There are 3 ways to turn a row about zero (a turn may also mirror it). The second row of each pair is the first, turned, with some noise. The first 27 pairs use one turn. New pairs use 2 turns, one after the other, and a turn may come again.
Known pairs, each followed by its turns in order:
[  3   3  11  34  -9  18 -37  -6]
[ 21 -43   6   7  10  -9  14  10]
k307

[-10  19  10  27 -26  -2  -2 -37]
[ -9 -36   3 -12   7 -15 -21  38]
k307

[  0   3  -8  28  28  -3 -34 -25]
[  3   2  14  28  18 -11 -29 -29]
k593

[-20  12  -1  36 -17   2  -2 -12]
[  3  -6  23 -38   5  19   4   3]
k758

[  4   0 -15  36   2   5 -35 -38]
[ 34   9  19 -18  13  38   3 -25]
k758

[-16 -17   9  -4  21   2  22  15]
[  9   3 -13  -3 -23 -25  -5  18]
k758

[  4   3 -15  22   6 -26  -3   2]
[-16  -7  -9  27 -14   7   8  17]
k307

[-20  -9 -40 -12   0 -12  -1  33]
[  0   3 -31 -45  16   2 -19 -12]
k593

[  5   2   4  -7  -4  -4   3 -10]
[  1   2   2  -2  -4   3 -15   6]
k307

[ -7  28  12  16  -4  -3  -4 -23]
[  1 -24 -19   1  10  -4 -18  25]
k307

[ 46 -21  13 -13   7  -4  14  -6]
[ -5   2  11   7 -38 -16  -9  35]
k593

[ -2 -12   6   5  -4  -6   2   5]
[-10  -2   6   3   1   8   7  -5]
k307

[-46   4   1   3   8  22 -18 -14]
[  9   5 -15  12  35 -13  20 -32]
k593

[  7  -2 -10 -11 -15   8 -13  -6]
[17  4 15 -9 -7 -8 -1  9]
k307

[ 12   8  21 -21   4 -14   8  46]
[-31   2 -28  24  -2 -11  12  28]
k758

[ 23 -27   8  18  46 -45 -20  46]
[-10   0  -8  63 -11  52  28 -26]
k307

[  9 -33  19  46  10 -38  18  15]
[-50 -33   5  21 -13  34  15 -14]
k307

[ 22  -5  -3  10 -28   2  -5  -6]
[-20   3  12   3  -1  20   0 -27]
k758

[  3  46   8  -9 -18  -6  46 -11]
[-28 -25  36  12   6  -4 -22  33]
k758

[ -2  -5  15  10  21   1  13 -21]
[10  9 -5 32 -3 -6 -3 12]
k593

[ 24  -5 -46  -7 -43  -4 -21 -13]
[-39  22  29 -35 -21  -4 -12 -23]
k593

[ 15  -9  12  -7 -19 -24 -11   6]
[ -4 -18   5  -8 -34   9  -6  -8]
k593

[  3   2   1  -8 -14 -18  17  13]
[-27   7  -3   1   3  -5 -15  11]
k758

[  0  15 -24 -13  -7  11   6   8]
[ -3  16   7 -25  16   2   7   1]
k593

[ 24   0   1 -17  12  -3 -33   6]
[  9 -19  21 -10 -12 -28 -14 -10]
k593

[ 11   9 -13   1   3  -4 -24   0]
[ 7 13 -1  9 20 11 11 -9]
k758

[-46  -5 -12   4 -21 -12   0  -3]
[ -1 -12  -2 -45  17 -16 -14  -6]
k758

New pairs. What belongs after each?
[  6 -38  -2  22   0   6  -2  46]
[-17  25  -6 -33  -4  -7 -11  37]
k758 k307

[-12 -16  -6   7  16 -28  22  -1]
[ 25  12 -12   9   7  19   8  23]
k758 k307

[ -5  27   4  15   5   0  14 -15]
[  7 -20 -26  -5   0  -5   1 -15]
k593 k307

[ -5  46 -40  -3  -8  19  23 -46]
[ 28 -43  -8  55 -31 -19  -3   7]
k758 k593

[ -1 -12 -16  -8   1  12 -19 -11]
[  3  18  19  17 -10  -4 -10   3]
k758 k593

[ 10   4   1   9 -12  -1 -12  12]
[  8 -13   9  -4  -1 -15   0  10]
k758 k758

[ 27 -11   7 -13 -23  -3  -1   2]
[ -9  12  -7  17  19   3   8 -25]
k758 k593

[ 18  -3 -19 -11  -7  -1 -16   0]
[ -7 -17 -21   1  14   4 -13   2]
k593 k758

[  2 -34  -5  -9  -4  -1  10  14]
[-1  7  8  3  1 -3 -8 36]
k758 k307

[-29  46  -6 -24  15 -21  27   3]
[ 25 -42 -28 -11  -2   3 -41   8]
k758 k593

[-34   3 -28   2  -3  -3 -28 -11]
[ -7  28 -11  -8   1   7   5  44]
k307 k758

[ -6   1   5  -8 -22 -33   6   1]
[  0 -20  -8  -5  -1 -11  31   7]
k307 k758

[  0  24   6   9   1 -18   8 -26]
[ -3 -19  22   7 -17  20  18   3]
k593 k758

[  6   4   8  27 -12  14  10  -4]
[ -9   6 -25  -5 -20 -13   3   1]
k307 k593

[-20 -19  27   7   7 -32   4  41]
[-25   8   4  -4  36 -47   7  -3]
k758 k758

[  8   8  15  46   3 -46  -2  17]
[-14 -27   6  15  19 -37  45  10]
k758 k758

[ 22   6  -1  10 -19   0 -11  -4]
[ -2 -26 -12 -14  -9   2   0   5]
k593 k758

[  1  -4  12   4 -16  -8  -8   9]
[  3  -1 -10   4   6 -15   5  15]
k307 k593

[-33   4   8   7 -12  -6   7 -18]
[ 23 -12 -24   0   8  -2 -11 -10]
k307 k593

[-15 -19   7  20   2   0 -11 -46]
[-12 -19  21  31  25  18   4 -11]
k307 k307

[  9   9  -2   0   0  22  -4 -18]
[-15  -9 -17   1  11  13 -10  -4]
k593 k307

[  7 -14  -8  31  -3 -46  46  -8]
[ -8 -36  -3 -61   3 -22  16 -18]
k307 k758

[  2   9  -9  -7   4 -10  16  11]
[21 10 -5 -5  3  0  8 -6]
k593 k307

[ 13   4  16 -19  46  -7  13  18]
[ 23   1   6  17 -26  36  25   1]
k593 k307

[ 10 -24  21   5  -8  -5  23   2]
[-17  -4   0 -16   2   7  19 -26]
k758 k593

[  2  12  35  -4  -5 -13  11  -2]
[-19 -18 -21 -13  17 -13   2  -9]
k758 k593

[10  3 -6  3 -4 15  3  1]
[-15   2  -2   9   0  -3 -11  -5]
k307 k758

[-26 -19   8 -15 -22  -3   1  -7]
[ -2  13  -9 -11 -19 -17  -3 -23]
k758 k593

[ 13  -4   0 -14 -33 -29  46  -2]
[  9 -15 -36 -41  31  10  18   3]
k758 k758

[-42   1  11  10  -1  28   0 -18]
[ 39   7 -26   6 -18  -1 -25 -12]
k307 k593

[ 1 -2  6 22  1  2  5 10]
[ 10   6  -2 -13 -10  -5  15  -4]
k593 k758

[ -4  42  26   9   3 -20  18 -17]
[-24 -13  20  24  13 -14  10  43]
k593 k593

[ -4  -1  -3  20  -2  24   0 -26]
[ 15   1  13 -17  -2   7   0  29]
k593 k758

